The same things were measured in two ways. Each way mixes the same 10 hidden numbers, adds some noise and spreads widely along 7 directions of its own, which tell nothing about the thing.
Some things both ways: the first way, then the second way.
[ 32 -31  19  -8  28  28  30   5  -1 -11 -52  11  27  35 -17  29  26  -8
  24  24  31 -12  27 -17  48]
[ -1  61  11 -10 -34  21  54  47 -22 -28  -4  18   0 -55  17  29   1  14
  14  -5  24  18]

[  5   1  20  14  -1  -6  26   2  27  -2 -36 -43  34  -6 -26  33  20 -29
  -8  41  57  18  -8  18  59]
[-20 -14 -29  16 -22 -41  -7 -37   4  -3 -21 -42 -30   9 -84 -21  -1 -52
  16 -50 -23  16]

[-30 -16   4  -6  20 -14  12  22  -7 -62 -49  38   9 -10   8   5 -14 -20
  -8 -21   8 -11  11  12  -2]
[-21  24  31 -23  -1  39  14  19  20 -11  27   5  15 -32  40  -3  14   2
 -20 -10  -5  11]

[ 21  -4 -14   5  -2 -17   4 -40  31  12   2 -15  12  17 -12 -14  29   8
 -20  -1 -21  11  16  -3 -10]
[-26 -15  59   0  25  18  27  -5  25  -2 -15  -3  31   4 -45  10 -38 -48
 -57 -12  -8 -21]

[ 13   0  13  10  -2  20  17  21  -7   6  -9   6 -15  12 -25 -26  11  -4
 -11  -8  -8   4  25  16   3]
[ 50   0  -2  55  33  47 -42 -38  24  -6   5  48  -2   8  66   2  29  15
 -16 -19 -41  14]

[ 22  24  -3  16  18   5  59   3   8  26   4 -25 -11   4 -22   9   7  -7
 -15  13  18  30   0 -12   7]
[ 24  -4   3 -55 -14   1  10 -42 -29   4   6 -12 -42 -19 -18  71  21  13
 -56   5 -81  25]

[ 18 -17 -10  25  -8 -47  -9 -20 -11  -1 -43 -11  42 -13  37   9  18  28
  13 -19  39   3 -41   5  22]
[-27  33  -8 -36  18 -28  -3  13 -23 -17 -12  10  13 -28  20  57 -27  33
  24  16  41  25]

[ -6 -11   4 -17  42  -5   4 -39  33  41 -30   0  12 -31 -11  23  21   0
 -28 -19   9 -17  -2  -4  -3]
[  3  -4 -78 -37 -58 -34 -26  -4 -50 -40 -23 -22 -69 -44 -51   2  16  18
  66  24 -27  36]

[ -5  12  21   1  -6 -20 -10   9  -9 -41 -20  11   5   2 -20 -21  -4 -15
 -13  -5  -5  17  28  18  15]
[-48 -23 -13  -4  13 -33  31 -10  -7  -7  13 -38  -6   0 -25  -3 -30 -20
 -18  20   4  12]

[ 15   7 -29 -15   1  18   0 -26   9   8  11  17 -25  10  19 -20 -18   1
  17 -20  -7   1  26 -11 -11]
[ 71  11  -6 -26 -24  11  32  19  -8 -43  -8  19 -25 -44   4  32  28  26
 -32  17 -35  34]

[ 27 -61  25  -2  35  -2  13  -4 -22  20 -35  54  14 -11  37  -7  18  29
 -41 -22   8 -10  29 -29 -44]
[ 14  30  38 -56   0  66  18  25 -92 -52  -4  30   8 -67 -12  65  13  40
 -17  10 -42 -27]

[-14   9 -10  -8 -20   1 -37 -12  34 -20  18 -31   9  16 -15 -13  20 -21
   3 -11 -59  22  -2  28  -8]
[ 13 -18  17   3 -42  -3  12  19  34  -1 -25   9 -25  -2 -49 -12 -22 -28
 -25  38  -8   2]

[-17  19  26   1  -1 -24  22 -13  25  -6  -4 -51  17   8 -56  13  29 -25
 -30  36  -1  15  20  26  -3]
[ 52  13 -30  44  40  13 -11 -54  12 -33   9  25  -2   6  67  -7  30 -10
 -13 -66  -7  40]

[-33 -17 -27  11  19  22   0  23  43  15  17  -3   6  17 -18  25 -12 -17
   8  47  16 -24  19 -12   6]
[  8   3 -40  -6 -16  28 -11  34 -32 -42 -22  20 -36 -65 -19  17  14  24
  22  19  -5  24]

[ 66  14  30   1 -31 -13   8  -3 -49  24 -16 -31 -24  23  26 -24  31  -3
  65   8  34  42  -8  31  16]
[-30  42  77 -61   6  21  35  11 -22 -13  14  -7  42 -25 -21  31  -6 -19
 -43 -69  12 -12]

[ 22   8 -13  -5  15  28 -70 -62  33  28  11 -23  17  -9 -25 -12  11  27
  -1 -29 -30 -21   2 -13  13]
[ 66   0 -32  54  -2 -21 -41 -18  -5 -11 -43  42 -23  33   1   9 -14  19
  44  22   2   9]

[  0   2  -9  31  -2 -40 -15  -5  24 -14 -23   1   8 -25 -18  -4   9  -3
 -35 -16   2  22 -14  19   8]
[-33  17  27 -48 -28  20  81  -3  21  11  28 -34  -2 -33  21  20  25 -20
 -26 -27 -45   1]

[-30  -7  13   4   5  11 -25  56 -16 -49  13  12  16  15  22 -23 -20 -22
  13   3 -22   7   9  -6   8]
[ 19  -9  -2   4  42 -16 -62 -85   8   4  -8  31  -6  32  18  43  -8 -12
 -61  10 -33  29]

[-11  30  -4  13  20 -21 -25 -17   2  37  12  -2 -24 -46 -35  12 -29  10
 -13 -10  31  -3  -4  -1  -4]
[-21  -8  -2  13   4  28  11 -18  22   3  37 -33  14  29  35 -76  30 -29
  30 -36 -15  -7]

[ 36   9  -6  12 -26  24 -20 -15   4  28  28 -23 -10   5 -49 -12   1  12
  17 -17 -12  10   5   9  22]
[-58 -22  36  -4  41 -36   6   6  43  53   4 -26  40  49 -20   8 -37 -14
 -27  10  35  -7]

[ 20  41  28 -30  31  17   0 -16   4 -26 -24 -27 -26   2 -23  26   3 -47
  32  28  18  34  12  14  19]
[ 23 -10 -21 -12 -29 -47 -21 -75 -10 -15  12 -20 -23  19 -18 -16  14 -23
   3 -38 -41  14]

[ -7 -54 -13  27  15  21  -9   4  18 -15 -33  21  47  25  29  -9  22  35
 -44  11  -8 -35  29 -12 -28]
[ -5 -39 -19  13  60 -20 -56  24 -49 -12 -16  34 -10  16 -10  25 -49  51
   7  40  64  -5]

[ 22  29   2  13 -16  23 -25  28 -15 -15  59 -41 -27   8  -6  -3 -19 -22
  36  12 -24  61 -19   3 -13]
[ -3 -19  53 -12  -8  10 -22 -59  15  13 -12  -8  13  16 -58  22 -12 -35
 -40  10 -93 -29]

[ -6   6  11 -14 -18  -6 -39   7   5 -21 -11  -8   4 -16  37  -3  -7 -40
  22  -4   9  41 -13  28  29]
[ -7 -18  78 -48 -18  41  57  59   3 -12 -21   0  19  -1 -79 -15 -23 -44
 -52  10  10 -49]

[ -8  -4  13  -5  25 -32 -18 -10  12  -1 -22  20 -13 -22   3 -15   8 -14
 -16  -9   5  -2  14   9 -17]
[ 54  20  10  12 -17  56 -31 -73 -13 -28   3  39 -14 -21  22   7  50 -23
 -29 -55 -85   1]

[ 54  14  -8  49 -41 -26  18  -5 -39  50 -23 -12  -9   7  -5 -26  25  51
  -4 -22  27  22 -11  31   6]
[ 14   6  18  43 -14  51  11  38 -11 -16   1  22  -6 -36   8   0  -7  34
  22  30 -29 -18]

[ 34  -9  27  -9  -5 -25  28 -25  -2  23 -17   3 -11 -31 -35  -3  13 -13
 -17 -31  21  21   8  13  13]
[ 15  37  35 -17   1  28  27 -43  27   1   9  -4  28 -20  12  35  49 -25
 -46 -62 -72  13]

[-35   7  -5  30 -27 -51 -30  33 -26 -68 -36  20  30 -10  37 -41 -15   5
 -12 -35   0   7 -13  32  17]
[ 41 -20  62  35  55  45 -49 -20  12  21  -6  81  14  40  41  47 -37  16
 -90  52  -5 -16]

[-16   2  43 -57  13   3  -7 -16   0 -48 -45   8  17 -20  -8  11  -6 -51
  13 -23   8   7  20  18  45]
[-16  24   1 -22 -21 -20  31  -9  21 -50 -18 -38  11 -24 -61 -26   6 -59
   2 -46 -19  22]

[ 71 -33  -2  -9  15  23 -18 -50 -17  21 -11  22  -8  20  21 -48  36  47
  11 -57 -42 -19  18 -20 -39]
[-23  19  -8 -10 -19 -65 -34 -48  12  12   6 -28  -8  14 -19   8 -12 -10
  19 -26  -9  31]

[-47   2 -50  20  28 -13 -38   6  31 -26  -7  -3  30 -14  24  44 -41  -4
  25  23  41 -21 -30 -22  25]
[-15  24 -20  21  36  32 -28 -24  29 -66 -28  17  37 -45  37 -10   5 -20
  58 -27 -20  11]

Other things, the second way, with their names:
(388): [ 13  -1 -37  15  20  37 -36  38 -15 -44 -29  25   4 -69   1  24  29  57
  63  17 -32   4]
(183): [ 29 -27 -30  30 -14 -29 -12 -14  26  -8  -5 -12 -38  14 -20 -30   5  -9
  14 -21 -13  19]
(79): [ 17 -32 -41  52  23 -54 -61 -45 -13  40   5  21 -33  54  34  22 -35  45
  19  43  20  18]
(263): [ 71  19  20  20 -34  42 -13 -23 -27 -18 -29  59 -36   3   5  30 -16   0
 -16  38 -35   0]
(343): [ 21  -3 -13 -27  54  29   5  10 -30 -55 -15  33  11 -20  47  34  -4  29
   8  20  10   3]
(325): [ 46  10  20 -45 -51   8   0 -50  -4   8   5  18 -39  -6   4  43  22  -2
 -55  22 -80  14]
(144): [ -9 -44 -33  39  47 -44 -55 -27  19  -4 -17   4  -6  35 -16 -18 -36 -11
   4   4  37  21]
(225): [-12  24  13  27  20  38   8  58 -29 -73 -21  -2  35 -58 -20  -7 -18  31
  86 -13 -10 -33]
(15): [ -6  -9 -17   7 -16 -43 -18 -30   9  -6  21 -26  -9  30  -4 -56   8 -18
  33 -53  10   4]
(6): [ 52  15  36 -39 -35  43   7   4 -19 -25  -8  37 -18 -31  -7  42  18  18
 -39  32 -66  -9]
(257): [ 38  19  25   7  22  41  19 -16 -10 -20  26  21  42   0  57  -5  47  15
  -4 -46 -34 -22]
(368): [ 14  14  16  -9 -74 -13  11  71 -28   1 -34  23 -37 -28 -84  24 -35  23
  -6  81  21   5]
(290): [-12 -21  30  -1  17  41  16  81 -13 -27   1   3  12  -8 -16 -30 -23  24
  17  43  25 -34]
(250): [ 31  25 -68  28 -25 -10  45  27   1 -44 -22   5 -37 -35  30 -15   8   3
  61 -12  42  50]
(166): [-21 -19   7  40  48 -18 -28  11  15  11 -30  15  31  47 -19 -14 -48 -10
  22  18  58 -15]
(233): [ 26   9   4  -1 -44   1   4   7 -22   2   7 -16 -24  -7 -45 -10  25   7
   3 -22 -29   7]
(54): [-22 -47  35 -34  41   4   3 -46  33  12  32 -39  16  40   4 -20   5 -35
 -44 -41 -40 -17]
(127): [-26  -2  -9   1 -37   1 -54 -28 -20   3  -1  -9 -46  -6 -38  -6 -12  -3
  20  24 -46   9]
(313): [  3  25 -25  19  33  -8  14  12   0 -26  -1  24  18 -38  64  40  -2  44
  29  -2  23  24]
(165): [ 10  -9   6   3  13 -16   3  23  20  43  51  14  -2  36  86  -8   4  51
 -18  16  52  15]
(217): [ 22  -7 -27  16  51 -14 -36 -23 -23 -11 -15  52 -11  10  57  55 -27  41
   4  26  30  15]
(383): [-17 -22 -15  81  54 -19 -35 -73  34  18   2 -12   3  52  27 -15 -32 -23
  15 -22 -18   8]
(163): [ 19  -6 -18  19 -10 -17 -25 -44  -7 -28 -15   0 -24  15 -25 -19 -17 -28
  10  -8 -15  15]
(215): [  3 -19  15   2 -20  38 -60 -14 -35 -26 -44  36 -21 -32 -80  22 -19 -10
 -11  47 -58 -25]
(227): [-43  18  55   2 -39  77  -4  24 -18 -12 -24  31   1 -56 -50  16 -24 -26
 -14  37 -40 -38]
(366): [ 53 -12  39  23   1  28 -47 -41   3  36  13  31  10  41  -4  -6  41  -1
 -46 -46 -45 -19]
(109): [-43  11  16  -4 -72 -35  30   7   2  24   0 -63 -12   0 -99 -28 -12 -37
  24  -8 -24  -4]
(47): [-11  -5  -8 -12   5 -50 -60 -36  -2  23 -15  10 -16   7 -40  54 -14  11
 -32  21 -13  31]
(264): [-30  16  45 -69  -4  36  42  60 -30   1  24 -12   6 -25  -3  27   6  28
 -28  17   6  -8]

Some of these things the first way, each followed by its name:
[-13   2  18   7 -11   3   1  28 -13  -6   7 -33  19   4  -1  16  15  -8
 -12   0 -27  40 -18  23 -19]  (6)
[ 25  -1  12  19 -18   4  -2 -35 -12  13 -22 -42  32  -4 -30  19  27  41
 -32 -11  -1   9  -6  24 -20]  (225)
[ -9 -26 -41  19 -11  -4 -28 -27  17  21   5  -5  43  14   0  16   0  44
  10  -7   4 -37  -4 -14   4]  (368)
[ -1 -47 -25  35 -11 -23  26 -21  18  51  -8 -14  53   7 -13  13  37  54
 -42  -9   2 -29  -7  -7 -23]  (47)
[-30  -7 -18  15  -5 -13 -20  -6  34 -39  -4 -20  30   6   3   1  -1 -10
 -15  18  -3  -5   3  11  -6]  (144)
[ 19  15  20 -18  29 -29  -9 -41   3   3 -19 -13  16  -7   4 -19  33   1
 -11 -34 -27  16  -6  -6   0]  (263)
[ 20 -22  12  16  12  10   0   0  21  -2 -27 -19  36  29  -6  -4  55   5
 -25  14 -25  12   6   6   1]  (217)
[ 12 -31 -50  11  41  65  36 -29  59  78   6  10  -5   3 -54  55  -7  27
 -22  19  29 -48  28 -40  -4]  (388)
[ 24  -9  13  45  -3 -36  33 -23  11 -11 -22 -36  47   2 -36 -13  50  32
 -78 -10 -19  20  -3   4 -22]  (383)
[-23  55  37 -38  20 -49   1 -29   5 -35 -45 -15 -10 -51 -46  10   6 -50
 -15 -47  -8  34 -15  44  28]  (325)
[-10  -3 -12  26   5  11 -23  62  -9   7   9   5  -2  32   1   6  -6  -9
  50  36  16   1  -2  -3  35]  (227)
[-17   4  14  23 -15 -34 -46  -5 -12  -8  -8 -11  11 -49 -27  27 -26   9
 -24   2  38  13  -8  27  -8]  (257)
[ 23  -4  -6  17   4  38 -35   6  -3  -7   1 -19  -6  27  19   0   7  10
  27  31   0   7   6   6 -21]  (15)
[ 25 -46  12  18  12   3  49   1   5  14 -34  10   7 -22  -5  34   5   0
 -29  20  63   3  11  -5 -11]  (366)
